The rows of a group lie close to one hidden flat surface of 13 dimensions, which may be shifted away from zero. Surfaces can cross.
In the rows, zero is written as 128.
Known rows, each followed by its group:
[129  77  98 112 134  74 152 122 152  99 148 112 142  67 158 115 124  72
  82] -> Q752
[123 122 106 140 137 136 139 116 133 138 120 114 118 124 146 147 140 142
 132] -> Q60
[124 117 160 118 115 188 166 146  97 137 140 135  72 153  47 131 158 170
 148] -> Q521
[ 77 150 143 143 119 108 104  87 113 175  98  79 198 127 115 146 130 177
 182] -> Q953
[153 107 120 113 114 143 118 113 136 131 110 149 154 151 101 122 132 117
 119] -> Q521
[ 98 123 162 136 159 126 157 109 149 110 119  98  98 134 150 135 179 128
 183] -> Q60
[157 128 156  57  88 165 153 135 186 128 136 179 132 118 110  68 146 159
 109] -> Q60
[131 105  93 129 102 178 142 136 144 115 134 135 130 127 118 125 125 124
 109] -> Q60
[ 48 143 137 145 192  97 131 113 178 136 126 122 161  69 107 104 127  90
  77] -> Q521
[106 124 157 122 118 173 119 143 150 107 188 124 134 135 144 109 130 156
 195] -> Q752
[160 186 133 161 113 132 115 162 127  65  84  99 116 108 161 136  55 105
 146] -> Q60
[167 161 145 144  97 103 155 131 117 110 110 142 132 155 112 162 124 141
 113] -> Q60
[141 118 126 178 138 157 127 100 166 161  97 172 124 169 130 110 206 147
 136] -> Q60
[121 165 162 124 135 109 134 153 162 113 131 137  90  92 116 135  89 132
 130] -> Q953
[119 135 111 168 106 113  93 129 119 146  85 153 142 122 100 102 100  99
  87] -> Q752
[115 143 121 153  84 162  89 152 134 155  78 104 167 123  90 108 137 117
 160] -> Q752
[118 133 144 154 164 128 125 113 111  98 133 100 161 138 139 132 127 112
 150] -> Q60
[127 159  97 176 114 179 126 165  91 127 113 150  52 137 112 139  84 145
  97] -> Q60
[ 65 159 112 157 118 130 107 143 141 152 102  95 161  91 113 127 111 107
 121] -> Q752
[134  83 122 134 114 125 140 116  87 127 129 125  68  81 161  74 133 164
 127] -> Q521
[ 61 143 138 178 169 132 142 113 106 144 131 112  74 105  95 152 111 164
 124] -> Q521
[155 100 118 141 144 148  97 136 117 109 129 107 148 127 127 127 113  99
 147] -> Q60
[122 132 154 163 117 116 140 129 142  76 144 141 141 121 115 111 108 107
 122] -> Q521
[114 142 129 111 113 104 139 158 184 148 135 119 173 142 170 127 214  85
 141] -> Q521
[140 122 125 115 101 132 145 168  90 161 142 116 104 139 145 123 197 138
 150] -> Q521
[126 138 155  88 175 153 160 168 178 111 144 109 128 136 140 124 205  80
 155] -> Q953
[100 136 121 152 100 172  98  82 171 133  70 155 138 152 106 112 100 148
 146] -> Q752
[ 98 111 127 151 136 185 114  87 136 145  88 128 121 145 117  96 145 152
 155] -> Q953
[101 166 167 198 136  85 118 152  90 121 134 195  66 174 125 108 139  86
  99] -> Q521
[ 93 145 145 125 144 123 128 108 145 117 104 176  95 158 127 105 121 101
 106] -> Q521
[174 151 134 117 133 140 149 136 150 114 146 108 182 136 158 148 155 156
 144] -> Q752
[128 164 162 141 134 118 149 137  98 111 142 124 143 117 125 105 119 152
 113] -> Q60
[157 110 153 100 195  87 131 106 183 125  74 117  66  77 123 134 121 111
 143] -> Q521
[ 91 125 144 147 136 127 149  97 143 123  90 118 115 124 113 125 146 131
 147] -> Q953
[ 73 135 136 189 148  84 102 148 102 213 147  83 146  83 152 122 203 161
 171] -> Q953
[162 154 138  89 132 131 148 152 116  79 171 186 109 140 133 111  76 125
  53] -> Q953
[131 107 103 144 104 185 104 127 142 100 111 113 123 112 117 125  75 121
 153] -> Q953
[ 98 135 138 119 171 119 126 162 188 110 142 128 123  86 112 113 127  59
 105] -> Q752
[119 135 136 228 104 140 152 133  78 143 130 140  99 126 128 107 175 188
 122] -> Q60
[138 131 130 187 157 143 134 121 159 119 118 117 159 113 171  94 180 135
 138] -> Q752
[151  88  81 155  56 108 147 178 129 112 118  73 116  85 155 141 163  84
 155] -> Q60
[102 152 160 160 132  95 101 119  79 142 113 122 115 117  89 124  87 145
 137] -> Q521
[114  64 111 102 123 106 131  88 108 167 115 122  89 105 127 116 145 145
 136] -> Q60
[114 152 138 116 116 103 117 146 123 130 133 132 127 157 135 142 126 101
 143] -> Q752
[163 138 137 103 117  77 157 128 161 128 130 103 133  93 190 142 152 156
 152] -> Q521
[120 139 172  98 164 127 141  74 138 154 114 143 154 127  86 113 130 194
 124] -> Q953
[127 137 120 152 134 129 122 164 161 101 207 151 115 126 162 167 104 128
 127] -> Q752
[113 160 176  89 139 151 135 111 144 119 132 141 125 140  98 121  99 167
 142] -> Q953
[139 163 101 168 127 105 136 124  96 140 116 130 170 147 159 142 141 135
  84] -> Q752
[124 178 194  93 153 170 157 193 164  96 124 116  67  98  86 110 126 118
 158] -> Q953
[147 135 125 116 139 134 121 137 104 123 126 126 156 159  89 151 115 101
 112] -> Q953
[138 111 131  90 129 146 105 112 107  92 141 137 146 158 122 115  76 109
 133] -> Q60
[ 80 115  69 153 106  78 110  93 140 152  76 112 135 123 132 174  98  94
 111] -> Q752
[123 139 113 139 136 184 123 138 153 120  67 102 132 137 132  97 159  93
 151] -> Q953
[ 88 165 184 160  64  82 135 144 153 115  58 172 129 144 107  45 174  65
 124] -> Q521
[137 174 121 175 148 150 124 134 188 158  98  92 180  94  99 188 121 168
 141] -> Q752
[158 126 102 137 120 114 121  89 124 107 100 184 138 191 108 155  91  98
  72] -> Q953
[ 72 194 132 122  90 132 159 180 148 103 100 120 103 136 130 138 124  80
 115] -> Q752
[ 81 156 150 129 138 117 129 134 169 132 135 126 108 103 148 131 123 141
 151] -> Q953
[144 141 129 145  62 111 171 135 138  84 148 121 155 119 179 121 135 149
 130] -> Q521

New rows, each followed by its group:
[ 84 154 121 110  94 142 168 168 165  99 101 113  90  68 139  87 115 104
  98] -> Q60
[111 126 122 135 146 112 128 135 141 130 151 133 122 125 130 148 130 113
 113] -> Q953
[114 167 111 114 122 143 130 190 127 128 141 106 101  83 173 110 116 128
 115] -> Q60
[138 166 129 130 163 113 148  96 121 118 123 134 105 135 112 200  59 171
 103] -> Q521
[108 135 130 126  94 111 168 166 108 111 136 115 126  97 108 116 135 103
  92] -> Q60
[171 202 121 143 112 136 166 189 112 124 131 125 149 135 138 157 137 151
  78] -> Q953
[ 78 140 119 194 135 144  89 131 154 153 128 156  95 149 104 161 107 130
 147] -> Q752
[ 43 112  84 138 120 178 137 121  76 107 143  61 183 147 123 138 126  91
 131] -> Q953
[162 187 109 161 146 191  99 192 138 119 125 122  63 139 190 151 111 147
 160] -> Q60
[163  95  68 181 109 163 112 124 130 105 106  99 148 111 136 155  98 117
 131] -> Q60
[113 118  95 136 102 118 150 174  91 176 136 120  88  70 115 117 156 142
  74] -> Q60
[106 139 122 127 126 112 125 108 106 150  98 111 160 123 111 119 132 126
 110] -> Q752
[108 129 137 135 102 112 105 103  90 149  87 168 105 166  85 105 111 118
 110] -> Q752
[156 140 151 151 175  99 120  94 109 134 107 139 175 159  74 150 120 114
  94] -> Q60
[143 148 125 134  99 148 152 252  72 124 188 101  62 100 106 145 141 115
 118] -> Q60
[ 93 128 119 187 156 116  96 140 154 152  89 122 128 114 122 115 153  73
 133] -> Q752
[ 90 106 126  99 107 152  76 125 110 147 144 118 184 115 104  81 100 120
 141] -> Q752
[162 117  99 230  99 139  79 124 153 117 149 176 140 115 169 112  99 153
 122] -> Q752
[155 128 115 148 133  91 129  96 154 156  87 164 145 146 117 144 145 126
  88] -> Q521
[ 81 213 140 103 113 159  63 179 101 178  95 117 193 181  86 121 111  86
 133] -> Q752
[120 143 112 157 156 112 163 126 130  97 132 136  92 115 146 150 103 116
  71] -> Q521
[144 113  52 211  94 191 103 144 124 142 101 151 125 125 120 122 116 131
  80] -> Q60
[144 115 159 144  83 114 131 137 107 146 119 133 117 130 108  99 174 153
 163] -> Q521
[113 154 139 153 119 108 142 154  94 150 122 106  93 127 126 148 149 148
 146] -> Q521
[105 112  80 119 115 133 146 126  95 138 140 120 148 150 139 141 145 103
  83] -> Q752
[106 188 110 175  96 100 123 141 135 139  97 111 145 146 149 186 115 126
 132] -> Q953
[128 104 102 142 117 113 109 127  87 134  97 114  86 101 121 119  95 114
 120] -> Q60
[127 161 140 122  65 131 138 165 139  94 149 151 109 138 137 130  94 126
 124] -> Q752
[ 77 153 119 146  88  90 122 126  52  98 104 133 136 116 130  81  53  89
  62] -> Q60
[154 117 105 158 152  74 136  79 164 139  81 115 138 139 159 191 151 118
 137] -> Q752
[154 146 124 162  84 125 113 106 132 124 108 176 134 127 107 122  71 165
  96] -> Q752
[161 173 144 145 173 128  99 130 122 158 132 164 157 172 100 155 120 146
 102] -> Q752
[118 121 135 111 173 171 120 116 147 116 148 115 154 109 131 101 121 135
 130] -> Q60
[117 180 159 161 139 107 105 118 102 142 111 132  92 185 106 201  95 160
 176] -> Q521
[ 58 165 136  79  92 148 139 128 102 153 151 161 199 169 101  72 137 127
  63] -> Q521
[132 137 145  97  61 139 121 177 128 125 149 112 144  92  76 121  87 139
 145] -> Q752
[162 167 146 153 111 123 159 151 140 113 103 154 121 109 100 117 123 139
  74] -> Q752
[102 122 127 133 165 134 109 147 158 137 124 110 118 101 108 134 134  87
 135] -> Q953
[144 200 153 111 127 165 125 185 115 121 157 176 136 193 108 123 120 115
  92] -> Q752
[148 155  99 146  77 102 118 136 148 119 117 134 156 122 146 155  80 131
 103] -> Q752
[144 138 117 101 135 144 112 141 198 106 165 172 119 148 175 148 100 117
 127] -> Q953
[119 145 157 125 115 135 163 160 103 105 193 104  84 135 173 155 144 181
 186] -> Q521
[168 144 115 157 132 168 157 111 139 126  43 140 132 131 148  74 176 137
  93] -> Q953
[163 166 134 128 136 126 158 122 149 143 145 169 137 107 204  78 163 205
  79] -> Q953
[127 135 153 123 129 126 141 117 135 136 118 151 112 148 134 108 166 137
 138] -> Q60
[126 187 218 179 185 177 109 176  83  79 148 130 105 117  95  57 105 134
 149] -> Q60
[146 145 162  92 122 122 103 129 126  88 130 133 130 167 170 103 108  98
 174] -> Q60
[135 130 100 198 145 168 103 164 130 118 111  94 111 100 157 121 135 109
 157] -> Q60
[104 123 103 153 146 146  99 107 135 153  84 133 142 144 142 109 150  99
 122] -> Q953
[126 135 145 153 113 121  83 156 123 130 157 149 122 150 139 118 126 111
 164] -> Q752
[ 83 154 122 216 127 185 122 200 104 158 120 110  53 123 117 127 178 122
 153] -> Q953
